The rows are grouped in 4 ways, from coarse to fine. Each group lies inside one group of the grouping before and may be the whole of it. The rows also spread widely along 12 directions, which tell nothing about the answers.
Some rows, each with its group in each grouping after it:
1 13 -13 35 5 -37 19 -35 45 35 -2 57 -14 -29 -13 46 11 -25 4 -24 -13 -36 -40 55 28 -41 -30 -40 -16 -7 -18 0 -> mem goz luzod Doko
13 -21 7 -33 -14 -26 -48 7 24 2 8 -40 -25 3 -7 15 -3 26 5 -9 24 -31 -1 -16 -36 21 -14 28 18 -9 9 -14 -> mem Fevak femig Lin
-2 -8 -17 12 -17 13 22 28 5 13 -5 -27 0 -22 -3 2 2 17 5 -14 25 14 -2 -15 -34 51 1 -2 8 -16 16 -27 -> lum Degi vaf vuse
22 3 18 -26 -12 -30 -25 20 33 19 -3 25 -3 -7 17 2 -1 -9 -7 -15 15 -39 7 29 -11 -24 15 -6 6 -5 2 -11 -> lum Labi sidu Guv
-4 -42 23 -6 16 37 -6 -17 -27 36 -1 35 7 -47 0 11 -19 25 -45 17 -37 -14 -24 20 -12 -21 -2 -5 6 -5 15 38 -> mem goz Puz zir
8 4 -11 17 -28 -4 8 0 19 24 0 14 -9 -9 -9 25 9 5 12 -18 6 -13 -13 4 -4 -7 7 -13 1 -14 15 -23 -> lum Degi lov zesu
4 -7 -7 2 -33 7 6 -2 1 7 14 -1 4 -12 0 42 30 -1 9 -23 18 -1 8 -4 -44 54 17 -15 1 -41 15 -10 -> lum Labi zupi Dape
5 -12 -12 -3 -12 -9 -12 26 5 -3 7 -38 -15 -17 0 -29 -8 31 -8 -17 10 9 1 -2 -30 33 -21 -5 25 -17 -13 -26 -> lum Labi Nuni vus
16 -42 29 11 -20 27 14 0 -19 11 25 32 2 -9 -8 2 6 26 -37 20 -35 8 -7 -9 -6 -4 -5 -13 16 -13 36 18 -> mem Fevak zusov lobi
36 -67 13 -3 4 34 -14 42 -40 8 36 -33 29 13 35 -55 -34 22 -53 18 0 21 4 -50 -63 40 -16 49 33 -2 26 52 -> mem mozim Vof zepu
-8 22 62 -65 0 -8 -53 -8 6 29 -27 4 -34 -5 28 -14 2 2 -39 0 14 -42 0 43 -30 -26 60 -12 -17 -3 5 -7 -> mem Fevak zusov dipa
-22 -17 -53 6 31 6 -18 6 5 15 -21 -12 -6 -14 -51 -7 -32 4 -19 2 14 -6 -34 -25 -9 -35 -50 -32 8 11 -20 -8 -> mem Fevak vov Dipak
8 -13 21 9 -6 12 -12 -32 -21 16 20 8 -8 29 16 8 6 -15 -35 3 -16 -2 -26 -11 -18 -25 37 9 -7 1 23 37 -> mem mozim Ril lodeb
-1 -17 -8 -2 15 -17 -7 17 16 -4 -9 -16 7 -2 -19 3 -11 4 -11 14 11 -7 1 -16 0 -24 -8 8 2 28 5 -7 -> lum Labi zupi Kul
21 -4 38 -30 0 -19 -26 24 6 33 -3 -18 -20 6 49 -69 -30 15 -37 -13 3 -16 -23 22 -26 -18 10 18 15 9 -11 3 -> mem goz Puz luk
-10 -60 1 34 2 33 10 -14 -24 28 18 16 2 -55 8 14 -27 56 -29 19 -51 18 -42 9 -9 -13 -29 11 28 -4 8 25 -> lum Labi sidu kugit
18 25 1 49 -8 -6 26 -28 -12 -10 20 6 -20 8 5 -3 28 -23 -8 -14 -29 17 5 12 7 -1 24 -44 -26 -4 0 -1 -> lum Degi sapor Rogek
-24 16 -5 -7 6 23 -12 -15 -23 11 -18 -14 -38 -34 -20 -28 -4 19 -31 -8 -19 7 -17 21 -14 -5 -3 -61 -2 -20 -16 -18 -> mem Fevak vov sama
59 3 -20 -8 -30 -18 -39 -5 -13 -5 33 -48 -6 3 28 -14 -39 17 34 -51 -11 -45 6 0 -7 -12 -24 45 0 -4 4 22 -> mem mozim Ril Veraf
2 -55 72 31 -31 -12 54 25 31 19 17 51 -11 -29 -2 2 15 55 -46 46 -54 28 -30 20 39 -30 -4 13 44 12 48 -19 -> lum Labi Nuni danu
7 -18 -20 29 -1 -13 -23 -19 14 0 24 24 -29 2 -22 13 21 -3 -11 -12 -15 5 -15 6 -17 2 -20 -57 22 -28 -28 -23 -> lum Degi sapor tuvo
21 -3 19 -20 -45 -4 -13 9 -7 -10 19 -36 -15 0 14 -2 5 32 13 -13 -7 -8 17 -9 -17 15 26 23 10 -8 30 -12 -> lum Labi sidu kugit
26 -53 41 -34 -33 23 -25 33 -7 15 23 13 -12 -24 0 -13 4 48 -38 7 -13 -7 12 -1 -52 44 -21 -6 54 -47 24 -5 -> mem Fevak femig Lin
-1 -40 25 14 -1 -25 10 18 38 12 14 19 -18 -8 -15 3 20 12 -39 23 -5 12 -20 2 -7 13 -23 -11 38 -10 6 -15 -> mem mozim Vof zepu
-1 -78 -4 53 -1 -12 30 32 35 27 31 29 17 22 1 1 3 12 -49 31 14 44 -52 -43 -29 10 -38 16 53 1 8 0 -> lum Labi Nuni vus
16 -33 2 25 25 -35 33 23 42 -14 3 21 2 -43 -34 22 23 -4 -21 7 -7 4 24 12 0 58 -55 -37 15 -16 -6 -7 -> mem goz Puz luk
-22 -32 61 -37 7 34 -4 7 -11 14 -19 21 -1 -28 -11 20 19 17 -63 41 2 1 18 0 -40 29 40 -13 -3 -12 43 11 -> mem Fevak zusov dipa
-7 -12 17 6 -49 12 14 27 5 8 6 -27 -40 -11 -19 -37 6 63 -8 1 -19 27 -21 -8 1 -1 -1 -12 42 -9 20 -58 -> lum Degi sapor Rogek
44 -15 -10 37 29 -31 -8 -31 -8 -25 31 -36 5 -30 36 33 -21 6 16 -9 -27 -18 19 11 -4 25 -13 51 -36 25 -1 44 -> lum Degi vaf vuse
44 4 -18 2 -35 31 0 -6 -41 -15 19 -31 31 -16 6 39 -7 5 40 -25 -2 -31 46 -24 -19 26 26 34 -38 -7 57 30 -> lum Degi sapor Rogek
-6 4 18 -41 -51 0 -43 -35 -10 3 13 -37 -51 23 -14 16 22 32 13 -22 -9 -22 -18 -9 -25 -4 47 0 9 -17 23 -21 -> mem goz Puz luk
-13 -29 -6 25 -31 10 9 -10 3 26 26 2 -23 13 -15 5 15 19 -16 -1 -8 20 -51 -21 -20 0 -6 -12 31 -22 14 -9 -> mem mozim Vof zepu
12 12 6 -14 16 -14 -7 2 8 10 -13 -11 1 -4 6 -6 -8 -19 -16 -10 15 -26 7 11 -15 -1 7 1 -22 11 4 16 -> mem goz luzod Doko
19 10 -3 6 -36 -5 16 -25 -9 -22 17 -43 -6 -33 -7 60 16 23 43 -25 -10 -21 29 -4 -2 49 4 21 -35 -15 44 7 -> mem Fevak zusov dipa
44 -21 17 1 -25 -2 -13 14 -11 21 31 2 -7 -13 39 -39 -23 30 -14 -24 -20 -13 -7 17 -22 6 -29 5 19 -23 -2 12 -> mem Fevak zusov lobi
18 -20 30 -22 -3 7 1 48 -7 3 -6 -25 12 -9 22 -48 -26 25 -34 17 0 4 17 -10 -13 -9 17 32 11 25 30 6 -> lum Labi sidu Guv
27 -39 -45 26 -40 12 -13 1 -8 17 37 29 2 -5 -25 -2 -28 34 13 -22 -40 -14 -36 -11 16 -64 -54 -20 45 -13 2 -3 -> lum Labi sidu Guv
10 -38 7 -44 13 12 -38 51 -2 16 -13 -24 22 -10 17 -31 -38 20 -34 10 32 -15 12 -20 -50 5 3 34 22 9 12 11 -> lum Labi sidu Guv
32 -52 -19 19 17 4 -6 7 10 8 19 60 27 -26 -31 29 -13 -10 -26 4 -20 -26 4 1 1 -16 -61 -22 25 -19 5 29 -> mem mozim Ril Veraf

New rows. What belongs after each?
15 -20 -18 47 22 -15 24 3 18 33 8 44 1 -60 3 -7 -30 8 -24 -11 -31 -8 -37 43 15 -22 -79 -36 10 -11 -32 11 -> mem Fevak vov Dipak
-5 -4 36 -17 16 -16 -7 38 39 24 -32 33 -11 15 -10 -32 8 -14 -55 29 23 -2 -2 5 -4 -37 29 -29 13 18 6 -31 -> lum Degi lov zesu
5 2 17 -4 32 -18 -18 -10 4 5 -7 9 11 16 25 16 8 -43 -35 7 23 -15 13 5 -34 1 45 3 -35 12 3 29 -> lum Labi Nuni danu
-3 -3 -5 -10 -35 -18 -23 -4 15 16 9 -41 -28 -16 15 16 -7 41 22 -28 14 -18 -26 7 -25 10 6 32 11 -13 4 -26 -> lum Labi Nuni vus
7 12 -8 25 -10 -34 3 -8 30 -15 12 -6 -37 -9 -19 8 34 -1 6 -17 -5 5 8 15 -3 29 -9 -46 5 -19 -20 -42 -> lum Degi sapor Rogek
37 -15 28 -18 -11 19 -4 28 -20 -6 5 16 11 14 -13 -30 0 -7 -39 14 -12 -10 31 -18 -8 -17 4 -23 7 -1 37 15 -> mem Fevak femig Lin
36 -8 -39 0 -23 5 21 33 -6 -13 3 -27 30 13 -42 -7 -19 -3 24 -16 10 -17 18 -53 13 -15 -25 8 -3 16 44 6 -> mem goz Puz luk
-7 -13 -3 25 18 -21 12 5 24 26 2 -4 -11 2 14 -5 -1 -12 -33 -1 23 14 -36 -5 -34 18 -14 -8 -1 -2 -14 2 -> mem Fevak vov Dipak
11 -7 -43 33 -24 -8 -3 -24 10 27 22 13 -8 20 -10 24 -3 -15 13 -35 5 -16 -48 -12 -8 -28 -23 -12 10 -19 -2 5 -> mem mozim Ril Veraf
6 19 21 7 30 -34 18 -16 24 -21 -11 1 -4 -27 -1 47 41 -40 -18 0 15 -12 47 25 -15 64 17 -32 -51 -10 3 11 -> mem Fevak zusov dipa
-22 -37 22 11 14 20 -8 -14 -4 57 -6 43 -4 15 8 -14 -25 7 -64 30 -13 3 -72 -3 -8 -82 7 -5 8 22 10 24 -> mem Fevak zusov dipa
25 -45 9 -9 0 8 -21 8 -5 -3 16 30 20 -10 -11 17 -10 11 -23 18 -24 -22 15 -9 -2 -33 -2 5 15 6 27 25 -> lum Labi sidu Guv
29 -5 -14 21 -7 9 -9 -7 -27 8 20 -1 -17 -5 -4 -42 -24 13 -18 -16 -38 -2 -17 6 3 -33 -38 -35 11 -8 -11 10 -> mem Fevak femig Lin
33 -23 22 -14 28 -26 -30 24 6 -1 16 -25 -5 3 42 -37 -15 -7 -43 -1 17 -4 17 -2 -57 48 -13 14 4 -7 -18 22 -> mem Fevak vov Dipak
-10 -48 23 13 -14 -15 14 1 24 0 16 1 -31 14 -38 1 21 35 -31 28 -24 26 -35 -26 6 -7 -13 -7 42 7 21 -22 -> mem goz Puz luk
-15 -42 -20 19 9 9 2 0 5 45 0 14 7 27 -17 -4 -22 0 -32 14 8 6 -70 -41 -10 -58 -14 6 20 23 10 15 -> mem goz Puz zir
16 -12 1 15 28 -24 -9 -2 8 -11 9 -5 -18 -10 -3 -22 -4 -2 -37 7 -18 4 0 7 -7 4 -32 -32 3 1 -20 5 -> mem Fevak vov sama
-17 -20 7 23 4 5 1 2 24 51 -11 54 -20 -4 -8 -12 0 6 -44 13 -7 8 -55 16 -3 -53 -2 -42 27 -3 -12 -24 -> lum Degi lov zesu
-30 13 6 -8 -10 8 -14 -23 5 44 -18 17 -33 -4 -6 3 5 3 -21 -9 8 -13 -47 20 -14 -36 22 -37 -7 -12 -3 -18 -> mem Fevak zusov lobi
35 25 18 -24 -8 -13 10 28 7 2 -12 -8 2 -39 10 -25 -11 0 -2 -27 -1 -36 37 40 3 15 -8 -9 -16 -7 12 0 -> mem goz luzod Doko
9 11 36 -8 -32 6 32 25 9 28 -9 25 -4 -14 4 -9 13 -1 -24 -3 6 -5 -4 13 -5 -4 22 -23 -3 -15 38 -15 -> mem Fevak vov Dipak
69 -48 -18 15 -44 1 2 3 -13 -15 52 -3 31 -20 -10 45 -27 39 44 -17 -33 -42 20 -30 17 -7 -54 53 4 -3 56 37 -> mem Fevak zusov lobi
22 12 22 -12 -4 -53 -2 10 28 -20 7 -57 -39 -22 16 -19 12 18 5 -27 1 -8 21 26 -15 63 -9 5 0 -9 -15 -23 -> mem goz Puz luk
43 8 -13 15 -13 -43 0 6 31 10 19 3 4 0 26 13 -3 -23 15 -36 21 -32 -1 9 -17 15 -26 3 -13 -17 -1 9 -> mem Fevak vov sama
-26 -18 -16 55 2 -19 23 -4 43 43 6 43 -20 43 -10 6 28 -28 -35 9 24 35 -73 -18 -20 -24 7 -43 22 0 -14 -31 -> lum Degi vaf vuse
5 -36 16 12 -3 -24 35 22 33 -31 6 -13 3 -60 -31 52 27 34 2 20 -14 9 41 2 6 66 -21 9 10 -5 33 -17 -> lum Labi sidu Guv
14 -23 27 9 -46 -3 36 28 16 -5 16 -10 -4 20 -23 5 25 16 -11 10 -1 18 -3 -39 6 12 9 19 25 -2 59 -17 -> mem mozim Ril lodeb
-7 -4 20 4 -10 9 7 2 15 34 -10 31 0 -16 8 31 22 -9 -20 2 21 -7 -8 13 -33 17 35 -14 -8 -19 20 -10 -> lum Degi sapor Rogek
19 -1 46 1 -38 -10 17 -33 -1 -14 28 23 -30 -5 -16 34 50 8 -7 -1 -48 -7 13 18 17 7 34 -29 -3 -19 39 -4 -> mem goz Puz zir
24 -20 -30 -2 -60 10 -21 7 -9 7 38 -3 -4 18 -12 5 7 19 21 -37 2 -9 -6 -24 -35 6 -15 -19 37 -41 7 -21 -> lum Labi zupi Kul
-22 23 39 -36 17 -12 -3 10 17 6 -40 -15 -8 -38 8 16 19 -7 -22 6 28 -15 24 35 -24 28 51 -11 -28 1 7 -20 -> lum Labi zupi Dape
-9 -13 8 0 -2 25 -12 -30 -25 17 5 10 -11 -6 -3 15 4 5 -30 2 -14 -4 -15 1 -26 -7 17 -25 -12 -13 12 18 -> mem Fevak zusov dipa
0 8 31 4 22 -7 8 -5 16 25 -21 36 -7 -53 16 20 5 -6 -27 5 -7 -19 3 56 -2 -2 23 -20 -21 1 2 -2 -> lum Degi vaf vuse
9 -3 6 2 3 -36 6 25 42 15 -8 9 5 -8 11 8 3 -14 -10 -4 24 -14 0 14 -7 -2 4 2 -1 8 3 -10 -> lum Labi sidu Guv
25 -31 3 35 -34 3 17 -7 14 29 22 50 -9 -60 -7 34 -8 48 10 -11 -51 -18 -24 38 25 -24 -40 -9 27 -23 13 -11 -> lum Degi lov zesu
7 -33 7 8 9 -20 14 -1 23 12 0 2 12 -12 -18 33 -14 12 -3 19 -7 -20 -21 -17 23 -34 -13 38 -5 36 36 18 -> mem goz Puz zir
20 -28 3 -14 -10 -5 -13 38 24 0 3 18 5 7 -24 2 10 -1 -19 9 22 -9 20 -22 -23 12 0 -17 28 -9 20 -25 -> lum Degi vaf vuse
9 -16 17 9 11 10 16 10 -3 -8 4 18 3 5 -18 -4 28 -25 -51 12 -2 17 23 -10 -22 34 8 -39 5 -20 15 10 -> mem mozim Ril Veraf
21 -39 12 20 36 -65 10 30 58 -30 7 2 -1 -25 -13 6 6 4 -26 27 -9 6 26 8 15 18 -46 1 19 23 -12 -10 -> lum Labi sidu Guv
26 12 12 -8 16 -13 -29 -7 -9 -15 2 -26 -13 -21 18 -9 -8 3 -6 -9 -11 -23 33 22 -14 10 16 2 -24 7 -6 7 -> lum Degi sapor Rogek
-5 11 18 12 13 -9 15 -20 -4 -4 -5 -14 -18 -10 2 6 16 -7 -22 6 -7 7 3 9 -6 15 21 -18 -33 7 10 8 -> mem Fevak zusov lobi
-6 -18 18 -1 -15 -36 1 -3 51 1 -4 8 -38 -39 -46 46 23 35 3 9 -12 -20 -12 19 20 0 -34 -16 22 -9 13 -40 -> mem Fevak femig Lin
22 19 -20 40 1 -11 9 -40 -10 18 16 17 -20 -72 20 12 -14 11 15 -47 -46 -26 -15 71 14 3 -47 -42 -25 -31 -35 14 -> mem Fevak zusov lobi
10 -21 30 27 -16 15 20 -11 -20 -4 22 -11 -13 7 13 2 22 17 -27 16 -25 32 2 -16 -20 27 39 8 -1 -1 33 8 -> lum Degi lov zesu
-4 -29 -24 27 18 -18 -8 -8 11 -6 12 -22 -19 13 -26 -8 -7 13 -19 10 -7 15 -27 -31 -4 -9 -40 -11 12 14 -14 -3 -> mem Fevak zusov lobi
3 -12 9 -32 1 -21 -46 -19 22 12 -5 -1 -26 -64 -6 42 -13 40 8 -17 -9 -55 0 44 -11 4 -31 1 0 -20 -10 -8 -> mem Fevak zusov dipa
-5 51 0 -32 -5 17 5 17 -6 31 -47 -18 6 -29 7 1 -3 -28 1 -31 50 -35 16 21 -33 17 35 -21 -48 -14 20 -4 -> mem Fevak femig Lin
24 -41 -2 -24 12 -39 -24 37 34 -28 6 -44 17 -20 -10 27 -8 19 7 7 30 -21 44 -23 -30 49 -30 47 13 10 10 -6 -> lum Labi zupi Kul
13 -25 41 -13 6 27 -15 -8 -33 20 6 19 -14 -56 16 -22 -29 41 -48 12 -56 -13 -10 39 -4 -27 -8 -9 5 -4 9 27 -> mem Fevak vov Dipak
-21 0 61 13 -18 -13 44 -3 25 34 -10 3 -34 -43 26 6 14 37 -32 14 -17 15 -41 41 4 10 20 8 -3 -2 26 -20 -> mem Fevak vov sama
40 0 -4 -10 -43 3 2 -9 -11 -21 19 -19 2 -70 -30 53 -6 43 51 -25 -42 -53 38 21 33 7 -24 21 -11 -16 50 7 -> mem mozim Vof zepu
-15 -16 -2 -21 -42 29 14 27 -11 32 -11 -49 -12 -20 -14 -23 -24 59 5 -11 7 4 -37 -27 -14 -1 1 25 24 -2 39 -24 -> mem goz Puz zir
5 12 6 -22 -15 -18 -23 0 22 28 -11 9 -22 -19 -1 3 -7 9 2 -24 10 -40 -17 29 -4 -26 -6 -19 -3 -13 -4 -19 -> mem Fevak zusov lobi
10 13 -27 55 1 -27 10 -33 -5 -26 31 -45 -36 43 2 -11 23 -15 2 -15 -11 36 -14 -26 -9 15 16 -20 -14 13 -15 -10 -> lum Degi vaf vuse
0 -56 19 2 -5 4 -4 22 25 55 10 48 -2 0 5 -19 -12 18 -54 11 2 1 -52 5 -33 -16 -31 -7 53 -16 -2 3 -> mem goz luzod Doko
26 -7 8 15 1 -23 -16 7 24 22 11 28 -10 -3 19 -15 -7 -4 -17 -10 -6 -19 -14 26 -8 -28 -10 -16 9 -3 -17 -8 -> lum Degi sapor Rogek
-39 -30 31 3 13 -7 2 16 40 58 -17 42 -20 10 -7 -12 14 -7 -70 31 23 15 -64 6 -25 -27 11 -25 33 -1 -1 -19 -> mem mozim Vof zepu
-10 -28 14 15 -10 19 8 -21 -16 11 17 -7 -7 8 -9 22 16 10 -27 19 -14 15 -26 -25 -20 3 24 11 2 -1 36 21 -> mem mozim Vof zepu
13 -12 0 -3 3 -21 -1 7 15 8 1 -11 -7 -13 -6 -3 -9 9 -6 -7 -3 -16 -9 1 2 -6 -17 3 4 7 5 1 -> mem goz Puz zir
-4 -13 34 0 -31 4 6 -38 -13 -16 21 6 -36 23 -43 20 40 17 -19 20 -50 9 -10 -18 25 -34 39 -27 6 7 43 -6 -> mem goz Puz zir
-14 -26 49 -24 29 -26 -17 -9 40 25 -20 28 1 -15 5 59 13 -10 -36 33 26 -33 -6 14 -21 1 29 24 -22 14 25 17 -> mem Fevak zusov lobi
-8 -39 0 46 0 14 30 9 0 2 13 3 -3 13 -23 -8 11 13 -37 32 -14 45 -23 -40 -6 -2 -3 -13 20 13 20 -9 -> lum Degi sapor Rogek
14 -31 1 -3 -11 -7 -1 27 6 -12 11 -26 7 -6 -9 4 -4 24 -6 7 5 1 14 -27 -16 20 -7 26 15 5 26 -4 -> lum Labi Nuni danu
-1 -12 24 10 -8 -5 15 -2 6 24 3 -11 -12 -27 12 3 -12 25 -14 8 -17 -6 -31 15 8 -19 4 29 -2 14 24 10 -> mem mozim Vof zepu
0 -24 -25 27 14 -11 14 30 19 30 -4 -9 -5 -39 2 -37 -38 29 -19 -11 2 8 -36 10 -8 1 -75 -12 22 -3 -27 -10 -> mem Fevak zusov dipa
58 1 2 23 -47 -30 20 24 17 -2 41 21 17 41 24 -6 23 -30 10 -29 9 -7 17 -10 -13 4 4 -9 8 -15 19 -2 -> lum Labi zupi Kul
-26 8 -37 18 -10 14 16 5 6 21 -17 -28 -10 -9 -18 15 7 2 8 -18 36 14 -24 -20 -32 26 13 -19 -5 -10 7 -33 -> lum Degi vaf vuse
2 -4 16 -14 15 17 -18 -8 -26 13 0 -12 -22 -23 15 -43 -11 13 -45 -8 -19 1 -1 28 -34 17 1 -28 4 -16 -19 14 -> mem goz luzod Doko
3 0 -6 -25 -20 -24 3 22 35 -18 -22 -19 3 -56 -49 52 3 30 39 -7 8 -39 32 9 25 2 -17 7 -2 3 29 -40 -> lum Labi zupi Dape
11 -31 25 10 -17 -18 23 24 18 -19 16 -42 -11 38 -18 -4 23 12 -22 30 14 30 2 -60 -15 31 6 27 13 19 48 -9 -> mem Fevak femig Lin
-27 -10 25 -64 8 1 -44 34 22 32 -38 -44 -19 -16 8 -14 -12 18 -33 -2 57 -19 -10 -2 -62 35 22 27 16 -11 4 -21 -> mem mozim Ril lodeb
34 -49 1 2 -23 10 -24 17 -10 -20 33 -11 -10 -21 -21 -7 -13 53 -3 3 -37 -3 15 -16 -4 4 -35 4 41 -10 17 -12 -> lum Degi sapor tuvo
19 -41 -38 31 -13 -27 -28 -30 11 1 51 -21 -31 30 -14 3 -10 25 5 -19 -22 0 -49 -26 -14 -12 -56 5 38 -6 -24 6 -> mem goz luzod Doko
-22 -43 7 -11 19 -7 -22 -12 21 11 -8 1 -10 -23 -27 52 8 19 -21 23 13 -13 -14 -11 -27 19 -11 7 4 -3 10 1 -> mem Fevak zusov lobi
-23 -17 54 28 10 -6 58 28 32 33 -16 28 -1 18 10 -17 32 -25 -77 37 20 47 -33 -7 -15 13 34 -9 8 9 28 -3 -> mem mozim Ril lodeb
13 -19 -30 34 -15 7 -10 -28 -11 1 30 6 -11 19 -16 21 2 3 4 -9 -20 0 -25 -23 -5 -28 -2 -13 6 0 8 2 -> lum Degi vaf vuse
-30 -17 -24 21 27 2 4 6 0 17 -12 -49 -15 1 -18 -29 -25 14 -30 15 10 25 -50 -29 -10 -18 -17 11 6 28 -6 1 -> mem mozim Vof zepu
40 -33 -30 -3 -20 0 -36 4 -11 -3 26 0 2 -54 -16 -2 -47 56 25 -27 -49 -41 -1 20 18 -43 -73 1 33 -9 -14 -1 -> lum Labi zupi Dape
-45 -1 0 -17 -11 0 -8 -9 37 20 -32 -2 -27 -43 -45 71 30 22 11 3 30 -18 -13 10 -20 23 22 -16 -1 -19 18 -51 -> lum Degi sapor Rogek
22 2 30 19 -15 -28 23 5 16 8 14 -16 -24 -14 29 -21 -2 16 -13 -14 -20 2 -13 28 8 7 -7 16 4 0 5 -1 -> mem mozim Ril Veraf
12 -24 -16 9 -18 -9 -20 -9 -4 -2 24 -30 -11 -1 -1 3 -18 36 12 -10 -21 -8 -21 -10 -3 -26 -21 21 15 10 -1 -3 -> lum Labi zupi Kul
7 -17 -18 -12 -20 5 -17 17 1 19 -2 -18 0 13 -21 -13 -30 24 3 -4 11 -20 -27 -35 0 -49 -16 17 9 16 26 -6 -> mem Fevak zusov lobi
